The rows of a group lie close to one hidden flat surface of 9 dimensions, which may be shifted away from zero. Surfaces can cross.
Some rows, each with its group after it:
[-0.91 -2.76 -0.85 -0.04  0.20  0.73 -1.32 -0.50  0.34 -0.03 -0.76 -0.15
 -1.88  1.13  1.62  0.17]
(0)
[-0.95  1.89 -0.66  0.41 -0.15 -0.31 -0.38 -0.13  0.69  1.42 -1.99 -0.72
 -0.26 -0.62  0.19  0.98]
(1)
[-0.07  0.86 -0.41  0.20  0.89  1.04  0.35  0.18  0.41 -0.07 -0.40  0.43
  0.42 -0.57 -0.01 -0.99]
(0)
[-0.15 -2.49 -1.73  0.05 -1.58 -1.85  0.77 -0.32  0.03 -0.44  1.67 -1.29
 -0.31  0.70 -0.34  1.99]
(0)
[-0.59 -0.81 -1.34  0.24  1.12  2.68  2.23  1.55  2.12  2.12  0.19 -0.88
  1.26 -1.47 -1.58  1.50]
(1)
[-0.62  1.99 -0.04 -1.59 -2.45 -2.71 -1.93 -1.62 -1.31  1.71 -1.48 -2.06
 -2.14 -0.71 -0.05  1.47]
(1)
[ 1.55  1.28 -0.82  0.40  1.27  0.37  0.80 -1.42 -0.56  1.42 -1.27  0.59
 -2.03 -1.51  0.51 -1.42]
(2)
[ 1.30 -1.34 -0.62 -0.37  0.39  0.66  1.09 -0.04  0.94  0.95  1.24  0.58
 -0.35  0.08  0.95  0.53]
(0)
[-1.92  1.22 -0.44 -0.31 -0.38 -2.66 -1.99 -1.29 -2.04 -1.30 -0.92 -0.88
 -0.54  0.01 -1.32 -2.47]
(2)
[-0.82  1.12  0.87 -0.25 -1.19 -0.58 -0.65 -1.49  2.33  1.99 -1.48  0.64
  0.81  0.60  2.25  0.86]
(1)
[-0.24  0.34 -0.67 -0.11 -0.28 -0.08  1.29 -1.10  1.94 -1.87 -0.44  0.51
  1.61  0.98  1.35  1.70]
(2)
[ 0.76  2.06  0.79 -2.85 -1.42 -0.22  1.00 -0.53 -1.41  0.40  3.02 -0.44
 -1.50 -0.16  0.77 -0.53]
(1)
[ 0.39  0.54  0.82 -1.83 -1.86 -1.05  0.01 -1.45 -0.24 -2.11 -0.52 -0.02
  1.48 -0.19 -0.16  0.37]
(2)
[-0.76  0.40 -0.23  0.76  1.95  0.49  2.16 -0.92 -0.53  0.88 -0.12 -0.30
  1.87 -1.08 -2.59  1.19]
(3)
[-1.65 -1.46 -0.70 -0.08 -0.03  0.57  1.87 -2.42  2.04  0.24 -0.34  0.13
  1.21 -0.16  0.81  0.43]
(0)
[ 1.36 -1.01 -1.47  0.83  1.12  0.43  1.16 -1.12  0.25  1.93  1.08  1.37
  0.06 -0.11 -0.28  1.66]
(3)
[-1.51 -1.50 -0.59 -1.56 -1.96  1.64  0.67  0.96  1.39  1.26  1.67 -1.22
 -0.76 -0.68  0.83 -1.73]
(1)
[-1.03  0.89 -0.54  0.51  1.83  1.29 -0.41  2.63 -1.27 -1.62  0.93 -0.81
 -0.30 -0.24 -1.91 -2.52]
(1)
[ 1.57  2.15  2.52  0.54  2.07  0.15 -1.71  0.49 -1.49  3.08 -0.86  0.96
  0.06 -0.19 -0.75  0.58]
(3)
[ 3.45 -2.01 -1.42 -1.68 -1.07  1.44  1.49 -0.03 -0.08 -2.18  2.26 -0.07
 -2.32 -0.59  1.29 -1.30]
(0)
[-1.04  1.05 -0.45 -0.11  0.14 -0.69 -0.64 -0.47 -0.03  1.28  1.75  0.29
 -0.21  1.02  0.26 -0.46]
(2)
[ 0.42 -2.02 -2.26  0.23 -1.88 -1.39 -1.31  0.99 -1.25 -3.22 -0.91 -1.76
 -2.05 -0.15 -0.96  0.44]
(2)
[ 0.50 -0.37 -1.00 -2.84 -1.74  0.38  1.29 -0.75 -0.07 -4.73  1.41 -1.22
 -1.62  0.73  1.27  0.96]
(0)
[-1.19 -2.05 -2.02  0.22 -0.03  1.08 -0.83  0.95  0.82 -0.37  0.14 -0.32
  0.24 -0.41 -0.72 -1.73]
(3)
[ 1.01 -1.45 -0.54  0.99  1.06  0.75 -0.33  1.08 -0.31 -2.42  1.71  1.39
 -2.22  2.17  2.51 -2.30]
(1)
[-0.15 -3.40  1.41  0.97  1.54  1.03 -0.39  0.30 -0.93 -2.03 -1.54 -1.26
 -0.85  0.28 -0.91 -0.18]
(3)
[ 3.56 -1.49 -1.94  1.50  0.07 -1.51  0.49  1.48 -0.62 -1.15  1.58  0.58
 -1.03 -0.23 -0.38 -1.23]
(0)
[-0.40  1.32 -0.04  2.71  3.88  1.17  2.71  0.03  2.80  1.14  1.43  3.14
  5.47 -0.52 -0.56 -3.77]
(2)
[ 2.03 -1.03 -0.49  1.13  0.63 -2.37 -2.27 -1.58 -0.77 -1.08 -0.97  2.00
 -0.88  2.26  1.03  1.30]
(3)
[ 1.77 -3.44 -0.41 -0.66  0.36  2.76  1.32 -0.76  1.12 -0.46 -0.28  1.05
 -0.02 -1.75  0.46 -3.71]
(2)
[ 0.44 -2.50  1.00 -0.42  0.85  1.25 -1.74  0.66  0.11  1.51  0.94  0.87
 -0.98  1.17  0.88 -0.85]
(1)
[-1.39 -0.88 -1.78  0.52  1.18  2.17  1.28  0.35  0.21  0.27 -1.13 -0.79
  0.49 -1.98 -2.14 -1.10]
(3)
[ 2.30 -1.87  0.10  1.68  0.89  0.13 -1.98  1.96 -0.18 -0.04 -0.90  1.82
  0.53  0.00 -0.75 -1.21]
(2)
[ 1.71 -0.31 -1.05  0.12 -0.06 -0.73  2.05 -0.45  1.01 -3.36  0.95  0.73
  1.81 -0.07  0.00 -0.98]
(0)
[-0.26  0.34 -0.93 -0.20  0.16  0.84  0.55  1.35  0.57 -1.18  0.54 -0.45
  0.37 -0.12 -0.34  0.34]
(0)
[ 0.09 -0.83 -1.48  1.15  1.10 -0.41  0.47 -1.50  0.87  0.26  0.37  2.06
  1.75  0.71 -0.31  0.30]
(3)
[ 0.29 -0.51 -2.24 -0.15 -1.52  1.10  2.29  2.35  1.46 -0.53  1.78 -1.10
  0.73 -0.16 -0.37  2.96]
(2)
[ 0.69 -0.74 -1.01 -0.86 -1.05  1.97  2.78  1.23  1.76 -2.54 -0.36 -0.51
  2.87 -2.65 -1.43 -0.32]
(2)
[-0.69  1.19 -0.75  0.39  0.54 -1.17 -0.66  0.13 -0.30 -0.42 -1.75 -1.25
  0.81 -0.08 -1.91  1.89]
(1)
[ 2.18  1.68 -0.38 -0.46  0.11 -0.68  0.89 -0.69 -0.57 -0.81 -0.94 -0.70
 -1.00 -0.69 -0.21  2.17]
(3)
[-1.26  2.96 -0.32  1.22  1.51  0.85  1.72 -0.11  2.03 -0.81 -0.93  1.33
  2.09  0.13  1.58 -1.01]
(1)
[ 2.37 -0.54 -0.20 -0.53 -0.14  0.22  1.46 -0.78  0.62  1.63  1.70  0.99
 -0.26 -0.34  0.77 -0.29]
(0)
[ 1.06  1.72  2.41  0.67  2.59  0.64  0.41 -1.82 -0.70  1.91 -1.95  1.81
  1.22 -0.10 -0.13  1.07]
(3)
[ 0.54  0.26 -0.90  0.32  1.40  2.77 -0.13  1.51  0.54  1.69 -0.58  0.43
 -1.34 -0.84  0.36 -0.66]
(0)
[ 1.43 -1.25  1.02  2.84  3.58  1.64  0.29  0.32  0.82  1.03 -1.51  2.10
  1.10  0.91  0.16  0.73]
(3)
[-0.95 -1.62 -0.59  0.61  0.29  2.16 -0.32 -0.11  3.11 -0.34 -1.29  1.44
 -0.14  2.78  3.57  2.32]
(2)
[ 0.14 -2.24 -2.15  0.67 -0.82 -1.45 -0.36  1.10 -0.31 -2.54  0.91 -1.01
 -1.14  1.25 -0.16  1.36]
(1)
[ 0.77 -2.80 -0.88 -0.85 -0.81 -0.49  0.16 -1.22  0.81 -0.49  2.10  1.07
  0.90  0.97  0.57  0.13]
(3)

New rows, each followed by its group:
[-2.28  1.80  1.39 -3.50 -1.32  1.57  0.52 -1.54  0.60  0.83  0.20 -0.90
 -0.28 -1.42  1.09 -3.00]
(1)
[ 0.19 -0.52 -0.81  0.00  0.27 -0.20  0.38 -1.10  0.11  0.48 -0.64  0.15
 -0.74 -0.59  0.19 -0.80]
(0)
[ 2.28 -0.33  2.83  0.29  1.31 -1.32 -0.50 -2.13 -0.67  0.65  0.21  2.10
  1.20  1.71  0.59  2.03]
(3)
[ 2.02 -0.20 -0.77  0.40 -0.57 -1.81  1.47 -3.01 -0.56  3.91 -0.12  0.40
 -2.01  0.13  1.46  3.40]
(0)
[-1.50 -3.12 -2.71  1.67  1.77 -1.10  1.05 -4.87 -1.26 -1.90 -1.71  0.48
 -0.58  0.31 -0.92  0.35]
(3)
[-1.70  0.92 -1.47 -0.07  0.39  1.26  1.08 -1.03  0.91 -1.47 -2.23 -0.53
 -1.15  0.40  0.99  1.89]
(0)
[ 2.07  1.43 -0.62 -0.09  0.98  0.85  1.03  1.36  0.33 -1.17  0.80  0.80
  0.32 -0.55 -0.11 -1.12]
(0)
[ 0.25  0.56 -1.87 -1.22 -0.26  1.08 -0.11 -1.71  1.53  0.58 -1.41  1.24
 -0.44 -0.70  1.80 -1.60]
(3)
[-0.41 -0.15 -0.14  0.09 -0.06 -0.19 -0.42 -0.77  1.88  1.49 -1.36  0.00
  1.05  0.31  0.42  2.01]
(1)
[-1.50  1.72 -0.08 -1.35  0.50  0.65  0.78 -1.15 -0.27 -2.21 -0.54 -0.71
 -0.19 -0.71 -0.08 -1.81]
(1)
[-0.55 -2.68 -1.17  1.22 -0.34 -1.93 -1.41 -0.90 -0.57  0.55 -0.16 -0.72
 -1.52  0.61 -0.01  0.06]
(0)
[ 1.95 -1.28  0.61 -1.83  0.08  2.25 -0.30  0.63  0.45  1.56  2.09  0.97
 -1.37  0.32  1.69 -0.55]
(0)
[-0.40  0.34 -1.37  1.11 -0.96  0.48  0.10  2.10  1.37  0.60  0.98  0.30
 -0.49  0.37  1.62 -0.56]
(1)
[ 1.36 -0.34 -1.24  0.63 -0.10 -1.09  1.11 -0.89  0.13 -0.23  0.07  0.18
 -1.02 -0.07  0.33  0.35]
(0)
[-0.19 -1.23 -0.90  0.18  0.83  2.04  0.49  0.42  1.49  0.79 -0.18 -0.04
 -1.24 -0.03  1.21 -0.57]
(1)
[ 0.72 -3.64 -0.03  0.74  0.58 -0.06 -0.13 -1.95  1.36 -0.56  0.14  1.38
  0.01  0.59  1.69 -3.03]
(0)
[-0.69  3.09  0.85 -1.69 -0.70 -0.42  0.91 -1.49  0.30  0.09 -0.08  0.20
  1.91 -1.02 -0.40  0.36]
(2)
[ 1.70  0.63  0.29  0.12  0.93 -0.42  0.65 -1.43  0.02  2.40  1.50  2.25
  1.76  0.41 -0.76  1.77]
(3)
[ 1.32 -0.97 -1.27  0.60 -0.11 -0.81  0.47 -1.29 -0.32  1.08  0.12 -0.07
 -1.92 -0.19  0.66  0.70]
(0)
[-1.04 -2.41 -0.69  0.09  0.91 -0.17 -0.67 -1.76  1.25 -1.85 -2.41 -0.72
  0.45  0.77 -0.28  1.05]
(1)
[ 1.06 -2.24 -0.39  0.62  1.43  1.95 -1.92  0.62  0.25  1.23 -0.87  1.06
 -2.60  1.65  2.50 -0.19]
(0)
[-1.76 -1.35 -1.24  1.38  0.70  0.66 -0.71  0.47  1.71 -1.64 -1.14  0.49
  0.86  1.16  0.96 -0.62]
(2)
[-0.89 -0.25 -0.79 -1.36  0.43  0.19  0.10  0.57 -1.58 -1.52  0.71 -2.12
 -0.34 -0.80 -2.62  0.23]
(1)
[-0.68  0.47 -0.33  0.17  0.48  0.10 -0.04  0.19  0.31  1.83  1.89  0.48
  0.17  0.23  0.03 -1.35]
(2)
[ 0.70  0.11 -2.26  0.02  0.11 -1.67  3.53 -1.51  0.18 -1.23  2.17 -0.25
  0.58 -0.77 -0.76 -1.11]
(2)
[-1.92 -0.21 -0.81 -0.30 -0.07  1.93  0.42  0.48  0.68  1.87 -0.48 -0.96
 -0.91 -0.32  0.10  0.58]
(0)
[ 1.49  0.18 -0.94 -0.52  0.09 -0.28  1.07 -0.67 -0.58 -0.25  0.51 -0.58
 -1.53  0.23  0.39  1.91]
(1)
[-0.44  0.08 -0.44  0.08  0.19  1.24 -0.10 -0.82  0.88 -1.65 -2.66  0.21
 -0.04 -0.52  1.10 -0.97]
(2)
[-1.59 -2.17 -0.61 -1.08 -0.73  0.72 -0.54 -2.32  0.15  1.04 -1.21 -1.00
 -2.66 -0.04  1.38 -0.13]
(0)
[ 2.99  0.92 -0.06 -0.76  0.39  0.95  0.21  0.08 -0.87  1.43  0.62  0.55
 -2.43 -0.34  1.16  0.41]
(0)
[ 0.00  1.16 -1.05  0.32 -1.02 -0.66  0.19  0.25  1.18  1.54 -0.35 -0.35
 -0.39  0.12  1.01  1.34]
(1)
[-2.74  0.16 -0.33 -0.38  0.20  0.41 -1.98 -0.87 -0.61  0.84 -2.39 -0.94
 -1.98 -0.21  0.19 -0.21]
(0)
[ 1.54 -1.75  0.14 -0.42  0.22  1.13  1.33 -0.01  1.70 -0.35  1.83  1.41
  0.96  1.02  1.32 -0.69]
(0)
[-0.89  0.64 -0.08  0.89  0.98  0.04 -0.32 -0.22  0.60  0.33 -1.09  0.53
  0.81  0.05  0.10 -1.10]
(0)
[-0.77  1.40 -1.17 -0.19 -3.34 -2.29 -0.15 -0.23  1.37  0.74 -0.54 -0.90
 -1.32 -0.02  2.15  1.38]
(1)
[ 1.50  1.49 -0.82  0.08  0.96  1.74 -0.42  3.47 -0.05 -1.53  0.92  0.40
 -0.12  0.27 -0.49 -0.22]
(0)
[-1.29 -0.59 -0.67 -1.37  0.02  0.53 -0.68 -0.80 -0.23  0.71 -1.57 -1.98
 -1.28 -0.95 -1.11  0.22]
(1)
[-1.72  0.66 -1.85  2.80  1.05 -0.54  0.51  0.00 -0.06  4.51 -2.08 -1.00
 -1.08 -1.59 -1.44  1.03]
(0)
[-1.51  2.92 -2.06  0.20 -0.29 -2.29  2.02 -0.73  0.43 -1.58  1.23 -0.74
  1.51  0.35 -0.75  1.26]
(2)
[-1.99 -1.12  0.56  0.27  0.64  1.18 -1.34  0.02  1.21  2.10 -0.17  0.71
  0.30  1.20  0.81  0.21]
(0)
[ 0.56 -1.68 -1.30 -1.04 -0.25  1.63  1.03 -1.02  0.19  0.59 -0.03 -0.53
 -2.38 -1.09  0.75 -0.94]
(0)
[ 1.15  1.76  0.24  0.94  0.42 -2.55 -0.17  0.18 -0.66 -1.70  1.17  0.69
  1.07  1.89 -0.22  2.26]
(1)
[-0.24 -1.61  0.61  1.29  0.36 -1.56 -1.14 -0.66  0.71  0.63  0.87  1.39
  2.29  1.41  0.04 -0.80]
(0)
[-0.82  2.16 -2.06  0.90  0.15 -0.79  0.35  1.75 -0.38  1.31  1.20 -1.03
 -0.94 -0.21 -1.02  1.19]
(2)
[ 0.38 -1.83 -1.54  3.32  2.95  0.10 -0.26  0.01 -0.81  1.55 -0.40  1.74
  0.52  0.77 -1.49  0.81]
(3)
[-1.94  1.56  0.28 -0.67  0.44 -0.74 -0.33 -1.42 -0.16 -2.35 -1.19 -1.07
  1.36  0.17 -1.22 -0.40]
(1)
[ 0.18 -1.41  0.21 -0.80 -0.25  1.33 -0.61  0.70  0.19  0.51  0.83  0.45
  0.31 -0.95 -0.68 -2.70]
(2)
[ 0.47  0.81 -1.84 -0.72  0.58 -0.10  0.69 -2.43 -0.85  1.92 -0.54  0.01
 -1.92 -1.44 -0.49  0.47]
(3)
[ 2.95  1.93 -0.55 -1.32 -0.25  0.39  1.24  0.35 -0.97  0.97  1.04 -0.24
 -1.82 -2.32 -0.73 -0.96]
(0)
[-2.61  0.99 -1.78  0.70  0.75  1.58  1.79 -1.05  2.67 -2.38 -2.65 -0.07
  1.56 -0.29  1.01 -0.38]
(2)
[-0.78  0.16 -0.04 -1.92 -0.65  0.45  0.88  0.29 -0.38 -0.97  1.58 -1.53
  0.18 -0.73 -1.48 -0.40]
(1)
[-0.85 -1.64 -1.58 -0.45 -0.35  0.65 -0.08 -0.68 -0.27 -2.30 -0.97 -1.25
 -2.84  0.20  1.37 -1.42]
(1)
[-0.20  3.35 -0.43 -1.49  0.37  0.40  0.03 -0.34 -0.71 -2.47 -1.69 -0.69
 -1.08 -0.22  0.52  0.82]
(0)
[ 1.26  0.81 -0.62 -0.32  0.22  0.54 -0.69  0.80  0.21  1.97  0.31  0.86
  0.10 -0.26 -0.15  0.08]
(3)
[ 0.32 -2.70  0.08  0.66  0.10 -0.52 -2.26  0.19 -0.58  3.40  0.96  0.36
 -1.31  0.23 -0.38 -1.60]
(0)
[-0.66 -0.02 -0.99  0.36  0.40 -0.60  0.97 -2.14  1.11 -1.16  0.19  0.68
 -0.04  0.76  1.24 -0.60]
(2)
[-0.73  0.31  0.25 -0.85  0.84  2.33 -0.44  0.69  0.69  0.99 -0.25  0.43
 -0.24  0.18  1.07 -0.10]
(0)
[-0.07 -2.26 -0.86  2.11  0.47 -1.84 -1.53 -0.39 -0.13  0.03 -0.63  0.76
 -0.45  1.21  0.13 -0.61]
(0)
[ 0.44  0.31  1.57 -1.58 -0.73  0.47 -1.33  0.27  1.00 -2.02 -1.30 -0.59
  0.49 -0.15  1.05 -1.26]
(3)
[-0.25  0.65  0.12 -0.43 -0.04  0.13  0.18 -0.45  0.95  0.23  0.45  0.15
  0.06  0.17  0.57  0.59]
(1)
[-2.51  0.35  0.44 -0.72 -2.13 -2.03 -1.90 -0.49  0.84 -1.17 -0.14 -0.79
  1.29  1.09  0.99 -0.90]
(1)
[-0.02  1.88 -1.63  2.01  1.90  0.18  0.13  0.59 -0.07  2.02 -0.47  0.49
 -1.29  0.00  0.14  0.10]
(2)
[ 0.53 -0.44 -1.11 -0.77 -0.26  0.67 -0.20  0.23 -0.59  0.41  0.17 -0.66
 -2.52  0.15  0.48  0.89]
(0)
[-0.79  0.64  0.36 -1.01 -0.15  0.33 -0.54 -0.25 -0.01  0.65  0.20 -0.22
  0.31  0.48  0.10  0.58]
(0)
[ 1.62 -2.16 -0.77  1.22  1.03 -0.41 -0.12 -0.20  0.57  1.38  2.17  2.60
  1.69  1.66 -0.15  1.33]
(3)
[-0.06  1.04 -0.09 -0.52  0.25 -0.66  0.46 -1.14  0.43 -0.22 -0.42  0.05
  0.65  0.35  0.25  1.65]
(1)
[ 0.75 -2.76 -1.33 -0.12 -1.35 -1.60  2.51 -1.12  1.06 -1.27  2.45 -0.27
  1.02 -0.12 -0.63  0.25]
(0)
[ 2.15 -2.68  0.56  0.87  0.91  1.07  1.81  0.39  2.68 -4.53 -1.01  0.23
  1.16  1.48  2.04  1.62]
(3)
